All rows are made from the same 13 directions, up to rounding. Whole rows:
[[+3.63, +2.45, +6.53, +0.13, +1.59, +1.48, +1.60, -0.02, +3.45, +1.23, +3.36, -0.63, -2.89, +0.48, -0.80, -1.83, -0.37, -0.90, -4.91, -0.86],
[-2.14, -0.54, -1.26, +0.30, -1.14, -7.09, +0.51, +0.72, +0.43, -2.79, +4.87, -0.49, -4.18, -0.13, -2.33, -0.59, -1.76, -2.56, -1.95, -0.70],
[-4.19, +0.21, -2.34, -1.69, -0.44, -1.18, -0.88, -1.69, -0.87, -2.76, -0.02, -1.56, +0.71, +0.43, +4.46, +3.54, -0.54, -0.68, +1.36, -0.61],
[+0.52, +4.16, +3.16, -4.05, -0.98, +1.20, +1.97, -0.92, -1.18, +1.59, +2.00, +0.90, +1.76, +0.77, +2.33, +0.83, +0.25, +2.83, +0.47, +1.88],
[+2.75, +1.42, +0.59, +1.60, +2.30, +2.29, +1.32, -0.48, -2.57, +0.85, +2.65, +1.18, +3.98, +1.25, +2.98, -3.39, +0.13, +2.28, +0.45, +5.25],
[-2.64, -5.81, -1.53, +1.18, +0.30, -0.38, +2.06, +1.23, +0.50, -2.47, -5.33, +0.07, +1.81, +0.04, -1.27, +1.15, +3.56, -0.34, +2.04, -3.07],
[-0.30, -0.67, +0.45, -2.10, +0.00, +0.34, +4.94, +2.67, -1.82, -1.52, +0.44, +2.47, +2.60, +0.55, +0.83, -0.84, -1.34, +1.07, -2.11, +2.05],
[-0.97, +1.76, -3.12, -0.85, +1.78, +4.72, -0.17, +1.31, +0.58, -1.54, -1.92, -1.52, -0.98, -1.06, +2.55, -0.59, +2.03, -1.28, +1.56, +1.58],
[-3.59, -4.93, +1.03, +2.57, +1.63, -1.76, +3.69, +0.58, +1.53, -4.33, -2.24, -1.78, +0.67, +1.46, +1.11, -1.66, +2.14, -0.79, +0.04, -2.84],
[+0.16, -0.90, +1.87, +2.73, +1.59, +3.12, +0.79, -2.63, +0.03, -0.21, +2.14, +1.79, +1.18, +0.65, +3.23, -1.79, +1.84, -0.80, -1.19, +1.39],
[+3.28, -1.62, +1.82, +2.89, -1.28, +0.84, +3.36, +1.50, +2.16, +0.45, +1.55, +1.12, +1.45, -0.12, -0.18, +2.06, -3.03, -1.57, -5.51, +0.44],
[-2.18, -0.96, +3.92, +0.21, -0.28, -0.68, -0.01, -3.63, +1.84, +1.34, +0.85, -0.18, -1.26, +1.20, -0.64, +1.17, +4.74, +0.66, +3.28, -1.96],
[-3.68, -1.19, -0.03, +2.85, -3.54, +1.53, +0.78, +0.09, +1.32, +2.00, +1.41, +2.31, +0.37, +0.68, +0.10, -0.66, -4.77, -1.23, -0.26, +2.52],
[-1.05, +1.74, -3.45, +0.11, -5.27, -0.69, +0.47, -1.06, -3.50, +2.63, -1.64, +1.86, -2.50, -1.89, -1.25, -2.82, -3.09, +2.79, +1.51, +0.08],
[-4.08, -3.40, -1.02, -1.90, +3.32, +0.81, -2.93, -1.30, -2.68, -2.77, -2.21, +3.26, -3.31, -0.49, -0.45, -3.90, +0.61, -1.97, -1.43, -3.33]]

The start of a row, then its end:
[+1.95, -1.85, -4.13, +3.39, +0.91, -0.58, -0.97, +0.84, -0.29, -1.76, -3.39, -3.08, +1.76, -0.77, +0.95, +0.71, +0.35] | [-0.18, +0.75, -0.89]
[-0.93, +0.70, -1.06, -2.44, -0.18, -1.12, +1.63, -1.63, -2.79, -2.58, +2.02, +1.95, -0.32, -0.74, +2.84, +0.50, +1.60] | [-0.12, -1.53, -0.30]
[+2.95, +1.10, +1.12, +1.11, +1.31, +0.54, -3.91, -3.22, -1.44, +0.93, -2.79, -1.78, -0.98, -0.57, +1.43, -2.01, -1.11] | [+1.57, -1.60, -3.96]
[-3.49, +0.15, -1.19, +0.29, +0.12, +3.38, -3.32, +1.13, +3.18, +0.23, -1.40, -0.68, -3.37, -0.57, -0.69, -0.39, -2.15] | [-3.63, +0.04, -0.42]
[+1.50, -3.06, -3.24, +2.54, +0.26, +0.29, +0.10, -1.45, -2.98, -0.61, -1.06, +1.51, +5.45, -0.01, +2.60, +2.52, +1.58] | [+0.95, +1.23, +1.59]
[+2.75, +1.67, +2.31, +0.27, -2.24, +2.59, -1.42, -1.55, +2.30, +4.34, +0.47, +0.56, -0.58, -0.66, -1.21, +3.84, -0.43] | [-0.11, -0.63, -0.28]
[-3.42, +0.06, -3.47, -3.11, -1.52, -3.77, +1.03, +2.20, -3.13, -1.56, +3.03, +2.30, +1.29, +0.54, -0.09, +1.10, -3.80] | [-0.02, +0.48, +3.66]
[+1.08, +1.08, +3.03, -1.12, -4.27, -2.23, +2.03, -1.10, +1.75, +2.36, -0.31, -0.49, -3.20, -0.82, -2.63, +2.87, -0.92] | [+1.19, -1.62, -3.90]
[+1.26, +3.01, +0.97, -0.08, +0.66, -0.92, -3.56, -3.04, -1.29, +1.07, +4.08, +0.17, -1.57, +0.14, +1.65, -1.03, -2.11] | [-0.19, -1.57, +0.76]
[-1.39, -1.12, +0.05, -2.52, +0.22, +0.09, -5.92, -0.05, -1.28, +2.03, -1.16, +2.82, +0.44, +0.29, -2.16, +1.58, -5.22] | [-1.00, -1.38, -1.00]
[-3.82, -1.25, +1.59, +0.87, -0.16, -3.39, -0.18, -1.30, +0.90, -2.51, +3.97, +1.16, -3.35, +0.55, -0.01, -2.53, -1.30] | [-2.99, -2.83, -1.64]
[-3.62, +2.26, +3.70, -4.26, +1.26, +3.96, -0.81, -0.90, -0.92, -0.61, -1.10, +3.26, -0.86, +0.04, +1.48, -6.13, +2.39] | [+0.23, -0.16, -1.42]
[-2.73, +4.47, -3.95, -2.49, -2.94, +3.10, +0.07, -0.69, -1.85, +1.48, -0.06, +0.26, -2.22, -1.38, +2.35, -0.13, -0.79] | [+1.22, +3.48, +3.10]
[+0.36, -1.64, +1.71, +2.08, +1.57, +1.52, -0.88, -0.52, +1.90, +1.29, -4.22, -3.26, +1.41, +1.25, -0.32, +0.26, +1.72] | [+1.70, +3.24, -1.68]
[-3.84, -0.12, +3.93, -0.03, -2.26, -1.79, -0.33, -1.42, +2.57, +3.00, +0.31, -0.80, -1.52, +1.82, -2.92, -0.23, +0.65] | [+1.44, +4.41, -0.91]
[+1.41, -0.75, +1.95, -1.77, +4.45, +4.09, +3.25, +2.69, +1.61, -2.05, -1.62, -0.94, -2.26, +0.11, +0.42, -0.55, +0.20] | [-1.23, -3.87, -0.76]
[-6.43, +1.97, -1.65, -1.87, +0.43, -1.22, -2.52, +0.61, -1.63, -3.12, +1.02, -0.25, -0.83, +0.90, +3.10, -5.22, -4.49] | [-1.16, +0.13, +0.90]
[+4.37, +0.00, -0.51, +5.04, +2.31, +2.81, -3.30, -3.72, -0.98, +2.86, -0.81, -1.66, -0.22, -0.06, +1.32, -1.73, +0.54] | [+1.51, +1.17, +0.67]
[+1.99, -0.81, -1.69, +1.10, -0.71, +1.14, -0.83, +2.22, +2.74, +0.57, +0.91, -0.04, +2.76, -0.46, -0.63, +5.92, -0.54] | [-2.82, -0.85, +2.09]
[+3.12, +3.72, +0.41, +1.25, +1.49, -0.15, +0.20, +1.22, -0.41, +0.17, -1.27, -4.67, -2.58, +0.03, +0.73, -5.66, -4.09] | [+2.41, -1.58, -0.33]
[+5.16, +1.39, -0.97, -0.29, +0.33, -3.14, -0.35, +2.04, -1.61, +0.99, +3.08, +1.63, -0.57, -1.23, -4.51, -2.10, +1.00] | [+0.37, -1.14, +1.93]
[-1.07, -1.97, -2.04, +0.55, +0.71, -1.16, -4.18, -0.30, +0.22, -3.57, -0.20, +1.46, +2.85, -1.01, +1.46, +1.12, +2.22] | [-4.03, -1.67, -2.25]
[+0.91, +0.98, +5.70, -4.09, +0.52, +3.50, -0.91, -0.14, +1.56, -0.02, -3.80, +0.74, +3.79, +0.32, +2.29, +2.39, +0.18] | [+0.26, -3.56, -4.51]
[+1.13, +0.88, -0.77, +1.22, -1.50, +0.53, -1.25, +1.79, +2.92, -2.48, -2.65, -1.34, +0.80, -2.21, +0.43, -0.85, +2.03] | [-2.97, -2.48, -3.70]
[+7.41, -0.27, -2.54, +3.32, +1.29, -2.45, +0.86, -1.31, -2.19, +0.09, +4.29, +0.85, -0.55, -1.69, -1.32, +0.57, +3.72] | [-0.06, -1.67, +2.01]
